The same things were measured in two ways. Each way mixes the same 7 hidden numbers, adds some noise and spreads widely along 5 directions of its own, which tell nothing about the thing.
(in the rows, 128 means zero)
Some things both ways: the first way, then the second way.
[100 106 119 152 160 113  67 136 100 142 121 100 147 125 149  50 145 142
 102 150 110]
[187  64  99 112  91 139 133 157  85 185  41 139 127 110 173  79 119 110
  65]

[ 92 119 104 147 170 111 118 110 119  90 143 151  84  98 133  50 173 170
  42  65 155]
[ 82 164  73 139 146 149 155 139 133 123 131 175 154 113 138  98 166 100
 141]

[ 75 139 113 118 145 109  65 127 117 137  90 173 157 113 122 137 143 152
  79 151 105]
[163 129 123 131  91 138 131 141  98 148 107 128 123 114 131  90 128 147
 147]

[103 122 136 181 156  88 141 141 166 164 141 145 121 131 171  93 193 175
  93 101 144]
[177 118 161  95  99 102 135 138 139 117  89 106 130  97 137 130 106  93
 105]

[143 115 169 120 134 167 107 129  77 116 117 147 147 119 132  66 142 135
  70 103 141]
[118 136 201 142  54 141 161 162 125 140 170  93 130  90 163 100 152 137
 137]

[ 66 152 121 135 146  96 118 108  90 110 108 198 139  90 127  89 177 148
  80  96 117]
[ 93 173  17 199 111 173 121 142  97 122 101 126 148 135  88  32 172 118
 150]

[186 136 125 111  90 154 130 158  73 153  47 171 123 140 137 156 150 136
 179 149 105]
[139 121 167 110  98 131 148 144 106 172 147 111 125  94 150 125 143 141
 138]

[ 98 114 138 127 148 130 100 127 151 109 130 139 119 125 128 127 134 175
  46 117 152]
[124 122 209 131 123 138 148 155 166 131 150 110 131  98 152 111 138 125
 125]

[ 97 116 154 115 150 139  65 147  79 106 105  89 160 138 126  83 113 107
 106 176 115]
[149 164 129 139 105 178 115 152  60 152 116 126  92 111 148 115 155 150
 150]

[105 132 149 125 122 161 143 161  84  91 104 147 144 143 130 146 134 105
 159 134 122]
[133 175  75 124 177 139  73  96  63 143 134 157 123 152  83 127 157 175
 169]

[ 81 127 167 171 135 116 190 106 104 110 159 156 145  96 149  75 178 153
 113  55 136]
[ 93  93 117 117  91  53 121  92 200 120  68 192 164 129 147  88 111  74
  98]

[146 110 113 123 124  82 101 166 121 139  85  77 124 163 148 173 124 154
 171 219 104]
[164 114 117 116 190 176 128 150 116 193  76 129  84 117 135 100 153 127
 150]

[117 147 125 115 147 134  67 124 163 164  90 157 131 122 133 141 136 176
  59 132 117]
[134 109 207 111  73 180 167 171 131 137  97  87  96  65 181 195 125  83
 111]

[ 96 126 110 120 160 146  47 174 143 118  79 160 129 163 132 129 134 121
  65 171 133]
[169 164 186 120 106 184 152 187  83 121 140  82 108  78 164 140 144 108
 104]

[118 135 155 148 137  94 135 122 161 159 110 138  96 112 140 132 182 192
  83 117 150]
[ 89 138 112 179 100 159 128 149 139 118 116 124 149 118 126  77 151 117
 128]

[155 108 152 145 139 140 123 164 105 121 120 132 137 162 164  79 151 121
 109 133 145]
[142 135  97  98 122 170 165 142  98 147  77 158 107  95 156 163 137  90
 142]

[ 57 135 126 147 125 120 149 102 109 112 120 162 143  91 126 139 150 165
 127  93 108]
[130 129 178 135 128 140 117 132 165 108  98 118 122 113 117 157 110 122
 143]

[ 90 104 126 132 149 136  73 139 143 113 131 111 165 150 143 135  98 148
  94 158 111]
[ 63 173 118 128 147 102 112  86 190 127 141 122 133 131 101 134 133  87
 194]

[106 111 166 153 139 117 170 134  98  90 153 153 127 119 139  87 172 146
  87  78 162]
[168 106 181  65 116  35 149 114 157 141 118 219 142 112 179  89 109 132
 115]

[ 50  99 142 149 133 170 105 165 129  65 103 154 166 182 135 148 115 105
 107 161 138]
[ 86 202 131 151 124 102  90 103 166  62 156 135 164 139  95 115 117 112
 163]

[125 112 159 131 121 127 124 143  89 105 114 136 169 154 149 120 126 127
 125 157 119]
[131 133 169 137 122 208 168 172 158 130  65 100  72  81 153 162 130  79
 161]

[125 129 138 134 170 136  91 151 132 127 130 158 127 132 146  70 158 137
  46 107 147]
[148 196 146  71  98 125 174 121  88 111 154 160 105  82 145 201 136 117
 184]

[192  92 182 165 133 180 151 187 166 149 140 125 105 172 166 104 163 148
  89  97 193]
[172  93 185  27 115  44 140  95 125 163 142 201 149 104 187 178  90 144
 104]

[127 107 175 150 144 190 132 159 111 113 138 159 128 135 141  61 167 120
  68  70 175]
[120 147 133 149 115 185 119 159  92 127 141 115 146 114 144 141 138 132
 110]

Other things, the second way, with their names:
Z797: [104 142 144 123 143 149 101 118 117 147 136 101 114 119 108 164 148 133
 148]
Z833: [123 140 174 137 122 165 158 158 173 127  86 107  89  95 156 122 139  78
 150]
Z327: [147 135 196 114 104  93 113 128 110 117 163 184 149 124 151 120 127 188
 123]
Z697: [155 100 151 130 159 220 136 167  74 188 101 108  80  98 133 157 163 173
 144]
Z388: [192  86 109 130 131 160 122 163  45 184 114 144 157 123 151  57 137 192
  71]
Z263: [ 88 151 101 120 157 187 130 137 118 146 100 156 115 111 149 178 152  91
 135]
Z295: [119 153 124 108  54  91 104  91  97 122 130 156 140 122 119 153 113 142
 157]
Z441: [104 132 118 107 137 143 159 129 144 157 102 129 107  97 139 146 152  77
 150]
Z61: [146  94  96  80 123  61 145 106 132 157  66 217 133 117 152  87 142 101
 101]
Z299: [166 135 170  90  91 103 138 115 135 114  93 179 110 103 144 179  85 141
 166]
Z572: [195 131 168  42 132  75 154 115  87 161 158 198 128 105 158 141 118 182
 151]
Z518: [ 73 125 127  93 107  52 148  99 190 123 129 185 167 111 165 110 132  64
 105]
Z357: [144 126 162 113  95  76 124 115 150 105 126 171 170 121 137 120  93 144
 117]
Z241: [139  93 137 115 111 141 150 147 154 177  71 119 115 103 170 101 128  77
 113]
Z343: [116 135 185  97 124 137 157 131 176 108 117 100 123  84 138 207 105  77
 145]
Z370: [ 98 132 117 144  98 125 121 134 141 147 126 125 152 122 143  75 139 105
 120]
Z208: [181  83  55 100 118  90 128 116  84 162  55 216 161 130 150  63 116 134
  76]
Z24: [ 91 149  63 182 183 219 124 168  88 146 109  88 116 117  98  86 211 113
 116]
Z529: [114 136 194  98  94 126 130 137 128 131 161 121 145 100 171 176 113 115
 114]
Z979: [146 173  96  83 129  87 132  86 126 135 124 213 123 130 121 124 111 146
 212]
Z60: [115 145  98 137 177 124 104 130 135 134 127 106 154 133 106  80 156  94
  97]
Z909: [129 172 105 120 134 122 109 128 103 115 146 155 157 125 138 111 134 114
 119]
Z958: [128 156 120 133 126 173 109 150  83 121 120 124 138 111 147 147 142 105
  88]
Z115: [ 70 123  90 116 132 120 141 121 185 129  49 205 123 116 175 125 135  42
 119]
Z849: [138 140 116 121 153 129  92 129  84 142 128 167 146 135 131 114 141 155
  98]
Z141: [ 97 185 120 131 142 175 140 141 109 107 140 102 120  98 116 176 162  91
 149]
Z685: [127  97  94 179 130 156  84 143 117 176 100  78 153 138 114  39 139 133
  99]
Z631: [128 128 119 138 104 125 162 132 146 129 116 128 134 106 108  89 143 135
 164]
Z734: [156 185 139 112  89  90 135 119 127  76 139 188 154 118 141 111  97 132
 160]
Z186: [ 75 190 129 153  88  85 107 105 156  72 190 122 189 129  93 104 129 126
 157]
Z477: [164 116 152  89 107 110 163 123 124 169 126 134 119  97 136 125 122 144
 167]
Z184: [106 132 109 130 147 130 105 118 125 130 107 122 140 121 108 137 146 107
 112]
Z994: [117 152 175  74  64  70 160 100 137 125 173 175 142  98 151 160 113 137
 173]
Z55: [124 157 107 178  93 201 109 151  91 111  92 101 121 121 103 128 132 140
 145]
Z845: [133 140 162 112 114  85 153 121 160 122 126 184 127 112 140  92 126 145
 166]
Z855: [100 119 125 126 163 142 130 141 130 173 126 118 130 110 143 104 166 103
 110]
Z751: [114 149 139 115 142 148 122 136 124 127 121 117 121 106 136 161 143  93
 119]

Some of these things the first way, each followed by its name:
[134 112 131 167 124 106 134 161 141 148  92 117 104 157 160 122 176 156
 143 158 140]  Z208
[171 109 169 134 135 120 118 127 146 161 130  56 101 120 148 109 142 192
 103 131 145]  Z697
[144 124 119 137 135 113 131 143 114 141 117 139  87 112 140 107 174 169
 106 102 142]  Z572
[ 73 110 137 151 168 108 113 114 111  76 165 109 146 121 146  49 131 141
  72 105 132]  Z61
[128 119 110 116 147 136  77 155 158 122  96 128 110 157 136 160 117 155
  83 165 129]  Z855
[ 99  91 147 129 139 121  88 147  98  86 116  84 171 172 147 114  99 121
 117 197 118]  Z833
[150 108 128 144 138 161  74 156 164 169  96  87  96 146 141 113 140 171
  97 144 142]  Z529
[106 122 125 166 131  94 136 156 123 140  87 139 103 136 144 118 194 150
 138 144 143]  Z734
[111 136 131 161 118 137 157 140 139 144  85 182 105 123 139 141 184 165
 125 100 141]  Z186
[159  77 154 154 150 139  98 152 127 112 152  59 144 176 173  52 112 142
  94 150 144]  Z441
[109  83 132 178 158 134 109 127 155 127 173  88 128 133 165  50 138 175
  71  93 145]  Z343
[ 81 118 127 152 174 150  74 159 163 121 130 112 109 144 135  79 149 131
  56 123 154]  Z958
[138 108 149 173 152 135 146 184 142 141 129 121  90 152 159  82 194 136
 107 108 180]  Z909
[159 118 153 170 139 140 173 152 121 129 133 133  96 135 162  66 187 141
 125  80 157]  Z141
[111 109 151 141 120 170 119 163  81 118 107 173 174 149 139 120 139 109
 129 129 123]  Z685
[ 65 124 145 133 165 156  96 148 147  91 133 142 125 130 118 119 133 129
  52 106 152]  Z849
[117 134 136 135 166 118 103 136 157 146 140 110  93 107 141  99 157 170
  73 105 142]  Z263
[145 135 156 114 125 161 105 149 147 144  87 189 135 148 135 164 139 155
  63 130 143]  Z994
